There are 5 ways to turn a row about zero (a turn may also mirror it). The second row of each pair is the first, turned, with some noise. The first 50 pairs use one turn. New pairs use 3 turns, one after the other, and a turn may come again.
In the rows, 128 means zero.
Known pairs, each followed by its turns in order:
[141  77 136 170 121 115  76 100 128]
[ 66  91 106 118 124 138 143  80 100]
Z497

[133 133  96 106 100 145 105 164  86]
[117  88  96  98 113 156 122 144 160]
Z274

[ 82 144 130 138  78 131 127 111 174]
[172  83 147 111 134 108  96 170 121]
Z743

[109 147 174 159 122 167 142 155 127]
[119 127 100 123 133 116 150 123  61]
Z972

[174 135 143 172 169 123 118 126  83]
[127 126 131 147  95 124 153  59 168]
Z497

[180 174 131 148 105 174 159 168 163]
[ 70 111 109  92 112 167 142  80  81]
Z972

[ 79  89 112 137  92 115 106 157 161]
[109 117 123  73 143 167 106 150  92]
Z497

[ 77  89 170 169  96 119 163 110 138]
[166 128 133 115 172 111  68  74 150]
Z913

[102 180 133 120 101 137  94 127  94]
[ 85  97  91 138 162 115 138 126  94]
Z913

[ 84  89 165 176 173 159 180 102  76]
[ 48 115 123 191 130 103 171  75 101]
Z274

[139 113 169  83 110 112  95  85 169]
[155 136 171 132 107 181 123 189 116]
Z743

[112 177 128 164  96  89  90 152  83]
[174 165 131  90 173 106 158  75 127]
Z972

[152 124 111 165 158 130 133 112 169]
[ 90 158 122 160 109 155 116 111 132]
Z972

[ 95  90 124 160 176 134 144 174 100]
[ 81 124 115 151  78  94 167 110 144]
Z274

[150 164 163  89 143 159 122  77 134]
[122 131 172 161 155 126 175 121  84]
Z913

[ 99  99 144 109 102 133 151  87 147]
[112 125 167 124 174  97 106 105 125]
Z274

[162 175 169 166 147 178  85 150 168]
[115  71 140 171  91  92 190  94 142]
Z913

[135 126 136 115 162  91 114 139 102]
[125 138 163 121 135 133 157  99 144]
Z497

[132 139 133 132 157  84 153 171 124]
[117 143 121  97 125 127 111  89 177]
Z743

[124 107 167 161  86 127 138 131 113]
[104  86 142  95 108 134 128 119  96]
Z743

[107 140 108  88 100 141 103  92 116]
[160 117 129 172 146 140 111 142  90]
Z743

[ 98 106 113 162 115 121 175 112  80]
[ 93 102  80 113 116 111  88 105  94]
Z743

[108  92 171 129 118 102 119  83  87]
[ 80 123 158 141 160  98 112  82 106]
Z497

[123  84 168 143  78 152 140 135 140]
[135  74 133 163 129 132 164 129  89]
Z972

[ 97  99 111 133  81 149 153 160 110]
[143 142  75  83 131 109 105 102 129]
Z913

[124  92 100 146 138  97 106 171 144]
[116 132 126  90 124 188 149 117 122]
Z497

[105 166 178 165 159  96 165 117  92]
[130 188 105 116 186 136 143 163  86]
Z972

[119  82 174 150 112 161 161 139 132]
[118  90 119 160 129 127 167 157  83]
Z972

[133 135 125 179  99 128  76 174  82]
[ 85  83 172 156 129  91 143  81 138]
Z743

[143  81 153 162 128 100 172 169 124]
[ 83 124 151 156 168 119 184 139 120]
Z972

[128 121 127 146 105 170  77  96 131]
[117 109 153 166 144 102 156 166  98]
Z743

[ 77 106 134  80  81 169 173 131 159]
[ 92  77 189  99 147  93  88 133 128]
Z274

[157 133 159 171 137  95  80 160 149]
[132 204 115 102 102 149 147 143 115]
Z274

[176 100 126 125 164 177 125 154 169]
[138 156 115 122 104 120 213 150 149]
Z743

[176 128 131  90 168 170 154  83  81]
[104 170 135 203 103  82 145 129 160]
Z497

[121 132 157 170 135 104  89 152 119]
[108  89 115 164 121 106  98 128 152]
Z913

[100 137 152 133 132 155  80 169  86]
[ 86 122  62  90 109 123 141 141 114]
Z274

[129 140 179  85  81  96 172  96 114]
[126 104 170 115 213 128 156 160 115]
Z274

[122 117 172 138 148  76 149 137 128]
[153 152 150 113 156 128 132  74 103]
Z497

[ 97 121 145 175 176 125 178  82 153]
[125 142 163 183 127  90 148  77  83]
Z274

[ 93 107 104 127 109 135 102 151 170]
[ 91 133 120  96 103 139 116  84 147]
Z913

[ 84  86 121 167  82 133 173 134  77]
[184 144  66 104 166 122  74 112 124]
Z913

[118 123 143 180 170  93 102 145 146]
[119  78 145 156 102 135  89 129 169]
Z913

[132  87 169 135 119 165 118 126  85]
[150  98  94 141 113 115 179 160 121]
Z972

[125 180 117 107 116  78 173 171 176]
[107  98 159  51 150 117 148 164 173]
Z913

[177  86  95 126 144 136 111  79 163]
[ 90 129  82 166 113 139 181 134 100]
Z497

[ 96 155  98 120 128 109 131 170 155]
[168 115 124 129 138 108 108 106 175]
Z743

[ 85 100 104 159 167 152 138 133 137]
[106 130 128 149  87  91 121  81 128]
Z274

[130 177 122 124 111 153 165 107 125]
[135 136 134  87 116 168 116 135  92]
Z972

[172 130 180 143 144 170 159 120  95]
[132 163 100 160 107  78 106  83 148]
Z497

New pairs, each followed by its turns in order:
[123 163  80 148  94 151 119  93 156]
[133 110 130  90 152 173  76 110 156]
Z274 Z497 Z913

[114 142 109  82 139 104 103 119 166]
[121  96 106  91 121 164 113 144 110]
Z743 Z274 Z274

[ 98 109 113 126 133  98 143 135 120]
[120 131 131 166 146 111 152 127 134]
Z972 Z497 Z497

[132  84 180 162 116 127 142 166 180]
[ 93  83 167 148 157 140 127 151  68]
Z972 Z497 Z743

[106 171 167 141 176 119 125 101 135]
[151 110 154 181 132 184 122 130 129]
Z497 Z497 Z913

[108 147 171 147 121 104 140 117 134]
[111  93 170 121 126 123 142 148 119]
Z913 Z913 Z743

[ 85 160 142  82 169 130  76 141 121]
[ 87 102  97  62  98 121 144 106 118]
Z274 Z913 Z913

[ 93 145 143 128 125 180 166 175 123]
[134 193 121 128 133 164 153 154  97]
Z497 Z497 Z497

[164 108 149  88 130  93 103 166 127]
[151 108 167 120 155 152 165 159 106]
Z972 Z913 Z743

[139 157  93  98 101 148 173 122 149]
[127 137 166  93 121 147 170 101 112]
Z743 Z972 Z913

[ 92 176 135 155 178 166 113 159 178]
[119  90 104 212 134  94 153 154 112]
Z972 Z497 Z972

[113 131 152  92  87 177  76 116 144]
[126 126 163 131  69 142  91 158  82]
Z972 Z497 Z497

[127 129 149 134 119  76  84 146 120]
[ 93  96 125 136 147 133 108 149  87]
Z743 Z274 Z913

[120 152 138  78  92 103 154 137 166]
[ 87 126 157  78 114 158 147 145 147]
Z497 Z913 Z274

[162  88  96 175 170  85 128  78 161]
[163 147  99  77  40 148 126 136 115]
Z274 Z972 Z972

[ 79 133 127 145 179 156 143 106 100]
[ 78  91 115 130 147 136 154 159  92]
Z274 Z497 Z743

[ 83  92 173 119 175 155 134 100 111]
[ 75 125 142  91 100  74 160 109 130]
Z497 Z743 Z497

[135  97  93 111 126 168  92  91  92]
[ 97 124  79 139 105 177 162 145 145]
Z743 Z913 Z497

[154 121 137  99 118 117 142 162  99]
[106 100 132 127 105 115  85 117 139]
Z972 Z972 Z913

[120  90 104 147 160  86 110 161 173]
[121 103 113 156 155  58 100 106 144]
Z972 Z743 Z972

[145 120  83 147  91 123 111 131  96]
[141 112 147 107 129 177  95 134 156]
Z274 Z497 Z497

[159 143 110 177 147 162  81 103 167]
[172 135 168 125 143  59 111 100 129]
Z497 Z972 Z913

[156 114 124  83  90  99 168 155 128]
[156  84  97 115 154 117 169 158 100]
Z972 Z497 Z274

[137 126  79 129 106  93 170 142  89]
[ 99 165  99 104  98  84 140 118 163]
Z913 Z274 Z913

[167 111  94 140 108 174  92 119  91]
[140  89 116 151  89 173 161 156 134]
Z913 Z274 Z972

[145 119 175 153  83 103  92 178 117]
[112 216 105 146 120 120 159 136 118]
Z274 Z743 Z743

[140 159 144 176 173 114 144 113 164]
[147 172 134  98 120 170 161  97 140]
Z743 Z497 Z743

[160 117 129 122 121  97 104  77  97]
[147 144  89 159 163 111 102 129 107]
Z972 Z913 Z497

[137 140  77  99 140 167  76 104 153]
[ 78  97  92 145 117 176 124 153 100]
Z913 Z274 Z743

[166 122 153  94 123 129 166 135 162]
[ 78 134 108  99 153 109 157 146 110]
Z913 Z274 Z972

[121 158 139 161  96  80 124  91  81]
[112 147 119 125 109 112 203  93 103]
Z972 Z274 Z972

[118 140 137  93 119 101 131 157 143]
[119 141 116 151 154 105 121 124 169]
Z913 Z972 Z972

[151 172  93  97 102 116 172 175 147]
[113 128 192 107 185 129 121  79 110]
Z743 Z743 Z743

[114 147 149 162 114 148 161  87 139]
[124 133 132 151 130 136  85  85  96]
Z743 Z743 Z274

[172 138 171 129 130  97 138 110  87]
[108 125 130 178 129 140  83  76 137]
Z497 Z497 Z497

[130 163 140 117 125 114 109 116 179]
[115  95 122 106 112 113 112  82 153]
Z274 Z913 Z743

[140  91  79 111 120  79 155 126 137]
[104 136 131 133  91  99  99 112 187]
Z743 Z497 Z274

[133  90 120 164  93 102 162 150 107]
[ 95 100 122  77 111 105 134 146 169]
Z274 Z743 Z972

[116 108 120 135 126 148  90  82  89]
[108 112 127 164 157 184 130 123 119]
Z497 Z497 Z743

[ 99 167 141 118 100 125 139 177  88]
[150 175 166 129 167 128 149 155  91]
Z743 Z497 Z972

[163  77 142 172 147 107 103 119 168]
[ 95 155  96 160 172 110 173 126 144]
Z743 Z972 Z274

[102 107 159 154 164 132 150 170  92]
[ 86 130 157  96 148 153 142  89  84]
Z913 Z743 Z274

[ 92  83 164 112  89 100 100  76  94]
[103 101 181 114 121 136  98 200  86]
Z743 Z274 Z497

[171 163 140 122 148 101 164 162 131]
[116 169 150 111 126 122 133 175 170]
Z274 Z913 Z913

[ 83 117 133 123  92  90 124 176  91]
[145 131 106 131 152 155 111  92  62]
Z743 Z913 Z274

[101 119  85  86 159  82 102 122 127]
[104 171 166 106 117 118 120 183  94]
Z972 Z743 Z274

[175 114 103 175  95 114 133 111 110]
[140 147 173 116 152 118 158  76 146]
Z274 Z497 Z972

[177 100 138 177 159 101 115 122  91]
[131 109  87  95  97 133 185 104 107]
Z497 Z972 Z972

[117 150 115 115 143 175 146 146 172]
[127  91 117 138 135 175 137 152 162]
Z972 Z497 Z743

[ 87  86 145  87 137 108 152  89  89]
[110 131 142 157  87  77 141  67 118]
Z274 Z913 Z913

[121 178 101 163  87 138  90 130 171]
[117 102 132 173 126 122  73  79  91]
Z497 Z274 Z972

[136 116 134  77 169 154 130 166  96]
[ 78 104 153 137  96 103 105 172 115]
Z913 Z274 Z972

[155 172  91 149 111 159  97 103 149]
[122 122 145  89 119 201 122 113 107]
Z972 Z497 Z497

[109 117 107 114  86  80 158 178 105]
[124  87 146 124 127 175  82 171 152]
Z274 Z743 Z274

[ 91 120  84  95 132 136 107 105 169]
[117  93 184 140 147  97 127 148  99]
Z497 Z274 Z972

[ 82 152 130  95 112 136 160  91 164]
[140 121 153 112  97 153 117 197 139]
Z972 Z274 Z497

